The rows are grouped in 4 different ways at once. Each group adds its own fixed numbers to the row, and there is some noise. The rows also spread widely along 15 directions, which tell nothing about the answers.
Some rows, each with its group in each grouping after it:
[  5.2  16.9 -16.3  -7.5  -0.6   0.6   3.7  13.3 -24.9   5.8  -2.3  -2.1
   8.2  -6.4  10.2  20.9   3.5   3.0   3.0 -15.9  -2.1   6.8   0.5   5.1
  14.5   3.6   9.5  -8.1 -16.1  -8.4  32.8 -10.5   7.6   2.1   3.5  -3.7
  18.6] -> K (2) kibun K41
[ -2.6   5.2   2.2   0.1  -3.2  -8.0  -5.2   5.7  -6.2  -5.9   6.5   7.5
   8.1  -4.8   8.6  25.2   0.9  18.1 -10.2  -2.8  18.4   1.0   2.5   1.4
  -5.5 -10.1  13.1  10.7  -2.7 -12.0   6.0  -5.8   6.6   5.8   4.8  -6.8
   6.6] -> K (2) sig K41
[-11.1   0.2  10.7  -6.8 -25.5 -14.0  -2.2   0.6  -5.3   8.8  21.6  12.7
  -6.7   8.3  -9.4  -3.1   5.1  25.7  13.5 -36.4  -8.9   5.8  12.9 -12.1
   5.1  -9.6   8.7  14.0 -16.1 -21.7   0.6 -11.0  -1.6   1.6 -12.3 -34.2
   5.3] -> Q (0) kibun K404
[  0.2 -18.8   7.0   3.8  12.0 -13.3   8.8   0.0  -2.5 -10.1  10.6 -13.9
  -6.5  27.5   2.3 -23.2  -0.4   9.8  -2.6 -16.7 -14.3   6.8   1.5  10.7
  -1.3   7.3  10.8  12.9 -12.2   2.8 -18.6 -11.8  14.3  -7.4 -16.6 -35.0
  -2.9] -> L (1) sul K404
[ -7.7  11.1  -9.8  17.0  -4.1   0.7  -3.6 -11.4 -11.5  -8.8 -14.0  17.0
  -9.3 -11.3 -14.3  32.0 -10.2 -20.4  -8.6 -11.3  -2.0   2.6  -4.8 -18.2
   9.9   5.7  17.5  18.4 -18.5  17.7   9.3  -2.3 -13.4 -12.4   3.3 -13.3
  10.8] -> Q (0) Rezu K261
[  0.1   7.3   6.7  -2.6  -5.8  -1.4  -7.6 -11.7  -0.9  -0.7  -6.4   7.9
  -2.0 -18.9   4.5  28.6  -1.2 -15.6 -12.2   5.5  14.4  -9.8 -16.2  12.1
  -8.2  28.3  -5.4   5.0   3.1  11.9  -1.5  -7.8  14.2   4.7   0.9   0.9
   6.6] -> L (1) sul K323
[ 12.2 -29.8   9.0 -41.7  19.6 -16.3 -14.1  -4.1  -9.2  -5.1  -4.5 -12.5
   2.5  18.7  17.8  12.8  15.9  -2.2  14.4  -7.0  -4.6 -24.9 -11.1  13.5
  24.3  13.6 -23.3 -11.9  -4.9 -14.1 -30.7 -11.9  14.0   2.6  25.1  21.8
 -32.7] -> K (1) Rezu K323
[ -0.4   3.6   0.1  -9.9  -3.9  -9.1 -18.8  -9.1  -7.2   1.8  -3.2  17.2
  -7.3  -1.6   3.3  42.1   2.3   7.8 -20.9  -2.5   2.5  12.4   3.2  11.7
   3.1  17.5  -2.8  11.0 -10.2  -1.4   3.2  -8.8   6.5  -0.1  16.1  -5.0
  -6.2] -> L (1) kenap K261
[-16.3   7.6  31.2  18.2   6.3   2.0   0.5  -0.1   3.7 -10.0 -16.0   1.4
  -4.3 -19.6  18.4  18.2  -6.1   7.2  -4.7  -7.4  15.2   8.3   2.5  -6.5
  -6.8   6.5   0.0   9.5  10.5   0.2   1.3   2.6  -2.5  -6.7   2.6  -4.7
  10.5] -> L (1) sig K404
[  0.0  -2.6  19.7   9.8 -21.2  29.0 -20.8 -14.6  13.8  -6.4  -9.0   5.9
  -2.9  -3.5  -8.9   3.8  -7.4  23.9 -16.5  -3.1  -2.1  23.4  19.9 -16.2
   2.3   0.0 -11.0  17.8   0.7 -23.3  -4.7   0.1   0.3 -30.1  26.8  -6.3
  -1.1] -> K (0) kenap K404
[ -8.2   8.7  19.9 -20.0 -10.8  17.9  -0.5 -23.3  14.9  -7.5   8.3   9.4
 -22.9  -2.5  -5.7 -36.6 -32.8  -3.4 -10.6   0.5 -14.0  20.5  19.3  12.8
  39.9  37.1  -2.3  32.4 -15.2  10.4  -7.6   5.3  11.4 -22.1 -16.5  31.6
  -8.6] -> K (1) kibun K261
[ -2.6   6.9 -14.0 -15.2  -5.3  -1.3 -34.5  22.5  -7.0   3.8  10.8  17.8
  -2.8  -4.6 -11.9 -18.3 -19.9 -18.9  11.0  -2.1  -6.0   1.3 -30.4  40.5
  43.6  -5.0 -10.7  -3.7  -9.2  48.7  12.5   7.2   3.2   9.8 -31.2   7.3
   5.7] -> L (0) kibun K41
[-11.1 -13.1  -1.6   8.7  15.9   2.2 -23.1  18.5  -4.3 -11.8 -24.3  15.0
  -4.2   2.2  -3.1   3.4  -8.9  -8.0   2.1  -1.4  -5.5   0.5   3.3  -7.4
  28.5 -36.0 -17.7  -8.2  -0.3  24.2   8.7  18.3 -14.5  -2.0   8.9  28.1
  -8.5] -> K (2) kibun K261
[ 15.1  15.8   4.0   1.0  11.8  -0.8  11.5 -15.6  -8.6  -0.3  -4.1 -20.2
   6.3  -9.5  15.7  19.5   7.0 -12.0   9.5  -0.8   6.1  -5.6  -5.4   5.1
 -17.2  27.5  -0.4  -1.2   4.9 -11.6  -7.7 -11.6  15.6   3.6  -2.8  -1.3
  13.2] -> L (1) sig K41
[ 28.5 -16.1 -19.3  -2.7  14.4   4.3 -10.2 -13.0  -8.9  -3.5  12.6 -27.0
  17.8  17.0   4.6  18.7  11.8  15.6  -2.7   1.1   1.4  -6.9   5.5  -7.5
   1.6 -15.3  19.6  15.6  -9.4 -41.1 -22.6 -24.7  12.6 -17.3  27.0 -10.4
  -8.0] -> K (0) kenap K41
[ -6.5   8.1  25.0  -4.5  -7.0  29.7  19.3 -20.8  15.1   0.0 -20.0  -7.6
  -4.8 -25.2   6.4  -4.3 -11.3  -1.6  -1.4   1.1   1.0   6.1   9.6 -29.1
  10.6  33.0  -4.8   2.9   4.4 -18.0  15.4   0.6  -9.8 -24.2  26.3  23.6
  -5.2] -> K (1) sig K404
[  2.6  12.3   5.5   4.9   4.9  18.8 -11.2 -10.7   3.4   3.2   0.3  -3.4
  -0.9 -12.2   9.7   6.5  -6.8  -0.4   3.0  -3.3  -4.6  14.4  11.9 -13.1
  16.2  -4.9   5.9  20.4   1.9 -12.9   8.1   1.9  -5.3 -15.7   1.7   8.6
   1.4] -> Q (1) sig K261
[  5.7  12.1 -18.8  10.8  11.1  -4.9  -4.7  -9.1 -17.8   2.2  16.2  -1.1
  -2.5  -5.6   9.7  40.2  -3.8  -7.5  -9.0 -11.1   2.4  -5.5  11.7  -9.6
  11.3 -19.0  40.1  39.5 -20.4  -9.8   1.7 -15.0   4.6  -8.3 -13.7  -3.9
  12.7] -> Q (1) kibun K323
[  9.4  10.6   8.8  13.6  11.0  -9.7  15.2  -7.6  13.3  -3.6   8.4 -23.0
   1.3 -10.4  -8.5 -23.8  -9.9  16.2  17.3  13.2  11.6  16.8   6.6 -22.3
 -18.2   3.9   9.2 -14.7  11.2  -9.3 -12.0  -5.1  -6.3   3.7  -5.3   0.1
  -5.4] -> L (2) kenap K261
[ -4.8  -6.4  15.1  -8.3  29.3 -30.3   8.7   5.2   9.4 -24.0  13.4 -14.2
  -9.5   2.3  15.6 -18.3 -20.2   8.5  -6.5  12.4  16.7   3.0 -13.0  17.1
   9.9  24.3  22.6   6.9   0.3  19.8 -27.7 -13.5   6.5  -2.1 -13.9   9.2
 -15.5] -> Q (1) kenap K41
[ -4.4  30.0  10.5  26.8  -2.0  22.4  26.4 -25.4  10.7  -5.5   5.4  -4.8
  -1.5  -9.2  11.7  -2.9 -19.2  19.1 -22.6  -3.0   2.2  36.3  43.9 -24.1
 -20.5   5.9  31.9  35.6   2.4 -26.6  19.7   0.0   0.5 -17.4 -11.9 -14.5
  21.1] -> K (2) sig K41
[ -1.4 -14.3   3.0  -2.8 -17.2  16.9 -20.7  -9.0  18.1   4.4  -2.9   3.9
  15.8  -6.5   5.9  21.0   9.3 -14.2 -15.7   4.8  13.7 -26.8 -23.0  24.1
  -3.3  18.8  -7.7  32.4  15.2   3.9 -10.1  -6.1  22.0   1.4  13.8 -17.5
   7.3] -> K (2) kibun K41
[-36.9  -7.7  11.7  -2.9 -20.0  -1.7  11.3  -1.2   5.8   4.9  -6.7  36.2
 -16.8   2.6 -11.4 -10.4  -1.0  -1.2 -10.3 -25.3 -13.5   1.3   5.4 -11.0
   7.5  -3.8  -4.1   7.7  -5.9  21.9  26.1  18.5 -14.2   4.1 -13.1 -18.6
   1.6] -> L (1) Rezu K261
[  7.9   5.4  -0.7  -7.6   6.9   3.0  22.5 -11.8   5.7   8.4   1.5 -17.1
   7.0   5.4  14.5 -23.3   2.8  -6.8   4.6  -9.5 -17.5  12.2  -0.5   5.7
  -9.3  29.3   1.6  -2.5   2.3  -5.1  13.9  -5.5   4.9   5.9 -11.1 -23.2
   3.3] -> Q (2) sig K323
[ 11.3  -3.1 -12.7   9.7  21.3   5.4 -30.8   3.0  10.9  -6.9  -7.9   2.3
   3.8  -3.3  -9.0  10.0 -18.3  -4.7 -11.0  23.5   7.3  14.8   3.4   1.0
  10.2 -11.2  -4.0   3.6   3.8  15.1  -4.9   2.5 -11.1  -0.1  11.6  21.2
 -14.6] -> K (2) kibun K41
[ 25.1  -7.6 -22.1 -14.9  -7.8   5.7 -25.7 -14.3  -5.9   3.8  20.2   4.1
  -1.0  22.8 -30.2   5.1   5.5   2.3  -2.4   7.8 -12.6  -2.7  17.8   7.9
   0.6 -17.6 -15.0   4.9 -16.0 -15.5 -22.4  -1.2  18.5   0.7   6.4  17.3
 -10.5] -> L (1) Rezu K41
[ -9.5   1.9  18.3 -12.7  -7.6   3.2  -2.6 -14.1   5.1  -6.2  -5.6  15.9
 -14.7   0.8  -8.4  -1.2 -14.2   2.6  -3.0  -9.0  -6.9  13.0  15.8 -10.5
  14.2  20.1 -10.7   6.9 -13.3  -2.0  -1.1   3.5  -6.2 -11.2   6.1  11.9
 -10.9] -> K (1) Rezu K41
[-10.3   0.2   0.9  -8.9  16.1 -22.9  22.9 -17.1   3.7   2.6   5.5   7.2
  -9.6   8.1   8.5  -7.5  -5.3 -12.6   0.2  -5.4  -3.2  -9.2  -2.6   1.3
  -6.2   5.5   8.5   2.3   3.2  17.4  -0.9   0.0  -3.8  17.1 -28.3  -3.0
  -9.7] -> L (0) kenap K323
[ -4.5 -10.1  10.5 -12.9   7.7   9.3  23.3 -18.6   5.9   8.0 -20.1 -10.6
   1.5   3.0  14.7  -2.8  11.5 -25.7  10.4 -13.5 -13.0 -18.9 -10.5  -3.5
   2.3  35.5 -13.3  -3.8   7.1  -3.5   7.2  -4.1  -0.2  -1.3   9.3  -6.7
  -6.3] -> L (1) sul K41
[-11.9 -26.7  -1.7 -23.9  -0.9  -9.8  17.5  10.6   6.8   2.5  17.8   1.7
   6.0  13.5   2.9 -19.4  14.7  24.4 -18.7   7.7   9.5 -27.5  -0.9  12.3
  -5.2 -22.2   2.4  -7.7   6.8  -8.5   1.1   4.1  17.2  15.0   7.7  13.0
 -17.2] -> L (1) sig K404
[ -9.9   5.9   8.4  11.1 -20.1 -16.4   8.5   9.5 -17.7  -0.3  -8.5   8.9
  -0.8 -11.8 -16.7  22.1  19.8 -12.0  24.4 -27.2   5.5 -23.7 -20.0 -19.2
 -20.5  -8.9 -10.3 -15.5  -6.3   3.5   3.1  -3.2  -1.6  11.3  -4.0 -20.9
  23.1] -> Q (1) sig K404
[  8.1   9.2 -12.3  -8.4   2.1  -0.1  19.8 -11.6  -4.8   7.8  -8.9  -4.4
   0.6  -8.1  -0.6   5.0   7.6 -19.9  -7.2   3.3  -5.4  -5.4  -7.1  11.5
 -16.8  34.9  -8.7 -20.3  -0.1  10.9  15.1  -7.1  11.7  14.2  -0.4   4.3
   7.2] -> L (1) kibun K323
[  6.0 -16.5 -28.6   0.1  -0.9 -28.8   1.3  15.5   3.9  -3.0  14.0   0.6
   4.2  -0.8 -48.6 -14.5  -0.8  -8.0   3.1  14.5  11.9 -17.5 -31.8  -6.0
  -9.2  -6.6  14.1 -17.1 -10.1  31.0 -10.5 -14.0  -9.6  14.9  -2.1 -10.5
  -6.8] -> K (1) kibun K41
[-10.1  -0.4   0.5 -24.6 -17.4  -4.9  17.5  -7.8  -1.7  19.5  -2.6  15.9
   0.6   8.3   8.4   3.6  22.6  -8.3   3.8 -21.6 -17.5  -9.1  -1.3  15.4
 -16.8  23.7 -26.5 -15.0   6.6  -3.2  24.8   2.7  17.8  24.5  -7.1 -17.6
   4.2] -> K (1) Rezu K404
[ -4.3  -6.2  21.9 -22.9  -9.8 -12.8  -7.5  -7.9  21.7  13.1   1.1   6.7
  -1.2 -12.2  -4.2   0.7   7.0  16.4  20.2  -7.5   6.3   0.4  -3.6 -13.0
  -3.8  22.8 -20.3 -14.9  12.7 -18.9  -7.4 -10.2 -12.8  15.7  17.7  -3.4
 -25.9] -> Q (0) kibun K404

New rows, each followed by its group in each grouping:
[ -3.3  17.0  21.9   6.7  -9.5  14.9 -34.4   6.5   4.6   2.0   1.2   1.6
   0.8 -32.7   7.9  18.8 -15.5  28.6   4.2  -7.9  14.3  36.6   9.8 -13.2
  28.0   5.1  11.8  18.9   1.3 -19.1  12.1 -11.6 -11.0 -22.4  17.7  -6.6
   6.5] -> K (1) kibun K261
[  3.0   6.3   9.0   0.4   4.3 -19.1  -5.1 -16.1  -7.1  -5.8  -5.1   9.2
 -18.0  -1.1 -16.8  16.4  -4.1 -16.8  10.4  -5.8  -3.4  -2.7   3.4  -4.1
  -5.8  14.0 -15.6  -4.1 -12.7  15.6 -23.2  -3.1   0.4   8.6 -12.7  10.0
  -1.4] -> L (1) kibun K323
[-18.9  24.9   1.3   0.6  -6.2   1.8  18.8   6.6  -3.6  -2.0   6.6  14.8
   1.5 -13.8  22.8   8.1 -12.6  18.9 -24.1  -3.1  14.0  14.3  17.1   5.5
  -4.7  -0.6  23.3   7.4   5.0  -3.0  38.9   7.1   9.5   7.2 -11.5   1.2
  20.3] -> K (2) Rezu K41
[ -0.6   1.3 -16.1  -8.3   8.8  17.8  -0.4  -3.7 -10.7   4.0  14.0  -5.4
   1.7   1.9  10.1   2.3 -10.7  -6.7 -12.0  -5.0  -7.7  -4.4   5.1   3.7
  38.1 -13.5  32.3  36.1 -19.6  -3.5  15.7  -4.2   3.4 -20.7  -5.5   8.5
   3.1] -> L (1) sig K41
[-10.8 -17.4  13.0   0.7  12.8  -5.1  -6.5   1.6   0.0  -0.3 -16.6   1.2
  -1.0   0.7  15.1  20.9   7.6   1.3  -2.3 -15.7  -1.0  -0.4  -4.6  -3.4
   6.1   8.7  -4.5   3.4   0.8  -0.6   1.8  -3.5  -8.6  -2.5  18.4 -19.5
 -11.8] -> L (1) Rezu K404
[  2.1   4.8   4.1 -10.6 -18.8  31.1 -42.8 -17.4  15.2  13.0   9.3  20.1
  -8.8  -4.3 -13.2 -11.0 -25.2   3.5  -4.9  -5.7 -18.0  34.2  19.5   0.3
  41.5  -1.2 -10.6  30.5  -9.2  -2.5   8.2   6.1  -8.9 -18.2  -4.4   6.0
  -8.0] -> K (0) kibun K323
[ 21.2  21.9 -26.7  -1.6  20.4 -17.9 -39.7  -3.8 -14.9  15.0  16.1  11.7
  -5.5  -9.6  -9.7  41.2 -15.1  -1.8   4.9   3.8  -3.4  30.4  13.3   3.3
  14.2 -11.7   8.7   4.8 -16.8   4.8   7.3 -12.6 -10.2  13.5 -13.7   6.5
  -7.1] -> L (1) kibun K323
[ 15.5  17.3  -4.3  36.0  -0.7  28.5  -4.8 -18.5   8.8  -7.7  -0.7 -10.7
  -3.1 -12.2 -15.3   6.3 -14.0   2.6 -21.0  22.1   4.0  22.8  23.1 -12.7
 -23.1  -6.4   8.7  14.1   4.7  -6.4  -4.2   2.1   8.6 -20.8   3.5   8.4
  15.7] -> L (1) kenap K404
[  9.2  10.1 -25.6  17.0  -8.0   1.4  -1.4 -11.9   3.3   7.0  17.4   7.1
  -6.7   2.8 -39.6 -16.5  -6.4 -15.7   5.0   1.4 -15.9   9.4   6.1 -14.4
 -11.6 -14.7   8.4   7.0  -7.9  15.1   2.5   4.7  -3.7   3.6 -26.5 -12.0
  10.5] -> Q (1) Rezu K261
[ -1.5  10.8   0.2 -25.9  -1.6  -4.7   2.1 -11.3  -2.6   4.6   4.8  16.4
 -11.2  -8.1  -6.7  -2.1  -9.2  -8.6   3.6   5.9  -3.2  -6.0  10.6  -5.3
  15.1  -1.0 -13.6 -10.5  -6.7   1.4   8.7  10.1  -1.2   9.8  -5.1  52.0
 -13.5] -> Q (1) sig K323
[ -5.2 -21.8   7.2  -1.4   7.7   2.5   6.1  -0.3  -6.6  -8.6 -29.7   1.0
   3.1  13.6   8.2   9.9  13.8   0.5  -5.2 -15.1 -11.7  -5.2   1.8 -13.1
   6.2   1.4 -14.9  -7.4  -2.5  -6.2   9.3   0.9  -4.8  -6.6  29.8  -8.2
  -9.3] -> K (2) sul K261
[ 19.4  -5.5 -38.3 -12.6   1.9  13.2  -2.3 -23.8  16.0  21.0   2.4   5.5
   8.6   0.8 -27.3   5.7   2.4  -1.7 -10.8  24.5 -11.2  10.1  19.3 -21.9
  -6.6   0.7  -3.1  -8.7   4.2 -16.4  18.3   0.9 -13.0   7.7  31.3  14.9
 -28.8] -> K (2) Rezu K261
[ -5.5  -9.2   6.6  -5.0  -1.9  -6.4  11.3  -3.1  10.6   5.1   2.9  -3.8
   1.9   3.2 -10.6 -25.2   8.1  -9.2  21.8  -8.1  -4.1 -17.1  -3.6  -8.8
  -6.7  -6.5 -15.0 -10.2  10.4   2.5  -5.9   2.3   0.2  12.0 -13.2   0.8
  -1.2] -> K (1) kibun K41
[ 12.6   9.5 -11.7   3.6   4.9   0.9 -10.3  -9.4 -11.8  -7.7  -0.3   2.3
   0.0   4.1  -9.7  17.4   0.8  -1.9  -0.3   6.3  -0.5  -1.5  10.8   0.9
 -12.2 -14.5 -10.8 -11.8  -3.8  -5.6  -9.4   5.1   9.5   6.7   2.3  14.9
   3.2] -> L (0) Rezu K41
[ 10.6 -14.2 -17.1  -1.6  21.4   8.2 -14.8  -9.5  14.4   6.0  28.0 -11.4
   5.3  25.0   0.3 -33.9 -16.9  16.0   3.0  -3.5 -19.2  25.0  21.8  -7.7
  27.7 -34.3  21.2  29.4  -4.0 -13.8  -2.3  -2.5 -11.3 -15.8 -14.8 -10.1
 -18.9] -> K (0) kenap K41
[ -6.5 -18.0  24.0  -9.4   2.2   6.6  -1.6  14.7   6.2  -4.8 -14.9 -10.7
   9.9   0.8  20.2  -8.8  11.4  20.7  -3.7  -9.5   2.1   6.8  -8.8   6.4
   2.9  14.0 -15.6 -12.8  11.7 -10.6   8.2  -2.9   4.8  -7.9  26.1 -12.3
  -5.3] -> K (1) sig K404
[ -0.1  -8.6  -4.0   3.0   6.0  16.6  -5.3  -2.4   3.4 -21.9  -7.1   9.3
  -8.5   8.8  -7.7 -13.9 -20.1  11.4 -43.0  21.3  -1.5  14.3  12.7  16.4
   6.4  -3.5  -1.5   5.7  -6.4  16.4  -1.0  11.5   9.8 -15.6  10.8  22.4
  -8.8] -> L (0) sig K404
[  2.0   2.0  -4.6   7.6 -10.1  -6.0   7.4 -15.5 -18.0   0.8  -8.2  10.7
  -3.4  18.6 -12.9  10.8  20.3 -19.4   8.7 -18.7 -16.4 -21.6   7.0  -3.0
 -32.2 -19.3 -29.0 -17.8  -2.1   1.7  -6.4  12.8  15.5  18.3 -16.3 -10.1
  18.1] -> L (0) Rezu K323
[-14.3  14.1  17.2  -2.0   1.1  -8.5  26.3 -19.7 -10.5  -6.0 -12.1  11.0
 -19.8  -8.7   3.0  19.5  -7.9  -9.6  -1.4 -13.1   2.6 -11.1  12.6 -19.0
  -1.8  19.7   1.8   3.6 -12.0  -2.2   2.0  -2.4   1.0  -2.2  -6.6  19.3
  -1.9] -> L (1) sul K404
[ -8.8  11.6  19.2 -19.5  -0.7  -0.2   4.4 -13.3  -7.0   1.0 -17.6  17.0
  -6.3  -5.8  19.1  23.8   3.5   4.4   3.1  -8.9  -1.0  -0.2  17.9  -1.7
   4.9  11.1 -26.5  -9.5   0.2 -13.9  12.0  10.2   3.3  12.0  11.1  32.0
  -8.4] -> L (2) sig K261
[  3.7  12.6  -7.4   3.7 -12.5  12.1  -8.9  12.7 -21.0  -7.8  -9.4   6.4
  -1.5   0.5  -5.2   5.4  -4.1  -6.7   0.6  -1.6  -7.7   3.4   0.4  12.1
  11.0 -16.0 -19.9 -12.1 -10.5  11.4  13.2   9.2  18.5  -4.8  -4.2  23.3
  20.4] -> K (2) kenap K404
[-10.5   3.9   2.4  11.6   7.9  15.1   8.0  -9.9  -3.0 -10.7 -21.9  12.5
  -5.2  -0.2  12.3  12.4   2.4   0.2 -19.7   1.7  -3.2  -2.0  22.4  -7.8
  -9.2 -21.4 -12.4  -6.4  10.2  -2.6  12.9  20.5   3.3   0.0   8.6  20.5
   4.4] -> L (0) Rezu K261
[  8.9  -6.9  -9.9  -9.0 -25.4   5.1  -6.2  -4.5  -4.2   2.9   4.8   5.2
  -3.1  12.5 -20.9  -4.9   7.5  -9.3  -6.2  -6.5 -16.8  -3.7 -11.8  20.4
   0.3  16.2 -17.3   3.2 -14.0   9.2  -4.7  -4.7  22.0  -3.8  -1.0 -11.0
   7.1] -> Q (1) kenap K404
[-22.1  -6.4   7.2  -0.5  -2.9   3.4 -11.3  29.8 -10.4  -7.9 -14.3  13.3
   1.9  -7.1  16.2   9.2   0.4   4.8 -14.1 -13.4   5.3  -0.9 -15.5  15.7
  19.4  -8.8  -1.6  -5.1   0.2  21.1  27.7   7.2   5.8  -4.5   6.9  -5.2
  11.2] -> K (1) Rezu K404
[ -2.0 -18.9   3.7   9.5  37.7 -14.1  21.0  -6.4   4.2  -3.9 -11.4 -26.8
   2.1  -4.1  11.1   6.9   4.1  -0.2  13.8  -9.0   4.2  -6.0  -9.1 -37.9
   6.1   8.9  29.3   0.5  -0.1 -10.5  -3.5 -18.9 -27.0 -10.5  20.1 -21.0
 -20.3] -> L (1) sul K261
[-12.8 -18.8  21.7 -28.8  14.8 -16.9 -15.0  -7.2   8.1  -5.2  16.3   4.9
   2.4  21.9  45.8   5.9  -0.1  14.6 -10.8 -20.5   3.0  -0.7  -1.9  37.9
  20.8  17.4   7.7  39.6   5.2  -6.6 -18.5  -9.1  19.9   4.1 -14.4 -25.7
 -17.7] -> K (0) Rezu K41
[ 16.0 -12.2  -9.8   9.6   6.0  26.3   9.7  -2.3   9.9  -0.7  -7.5 -32.3
  11.0  -6.8 -23.5 -42.0  -2.4  -7.3   6.4  12.6 -11.2   5.7 -11.5 -21.2
   1.6   6.1  -0.9 -21.3   2.9   2.4   5.5  -2.9 -13.2 -19.5  19.1  -3.5
   1.8] -> L (1) sig K323
[ 22.7 -16.0  -9.1  17.0  20.0  13.0 -22.9  -5.5   2.9  -3.8 -24.7 -12.0
  13.4  -3.5 -11.1  29.4  12.1  -5.2   3.7  19.3   7.5  -9.4  -4.9 -17.8
 -14.9 -21.6 -23.7 -22.1  15.1 -10.6 -15.9  -1.1  -8.4  -5.2  43.6  16.3
 -15.5] -> L (0) kenap K404
[ 14.1   2.7  -0.3   6.6  30.8 -10.3  11.8 -25.0   1.0   3.3   2.0 -22.2
  -2.0  -1.4  12.9  19.3   2.9 -26.3  24.2  -3.1  -0.5 -19.3  -0.2 -18.5
  -7.6   5.5  11.1  14.2   5.5 -12.2 -22.2 -15.4   0.3   2.3 -11.4   8.1
 -11.7] -> Q (1) sul K404
[ -2.6  10.5   7.8 -11.4 -10.5   4.9   8.2 -23.6  12.7  16.1  12.7   6.7
  -0.4  -4.8   0.5   2.3   0.9   3.9  -1.7  -6.8  -2.0   6.4  13.6  -4.7
  -9.7  16.7   1.5  18.0   4.0 -18.5  10.0  -4.2   1.9   7.7  -8.4  -9.9
  -1.8] -> L (1) sig K41
[-10.9  20.5   2.5   6.7  -5.9  -5.4  10.7 -14.6  -2.9  -4.8   1.7  21.8
 -11.1 -21.0  -6.2  32.5 -18.2  -2.9 -10.0   2.8  18.2  -3.7  13.5 -23.3
  -0.6  -6.0  21.8  23.6  -9.5   0.1   7.1  -0.3  -6.1   2.2  -5.6  21.4
   2.5] -> K (2) sig K404
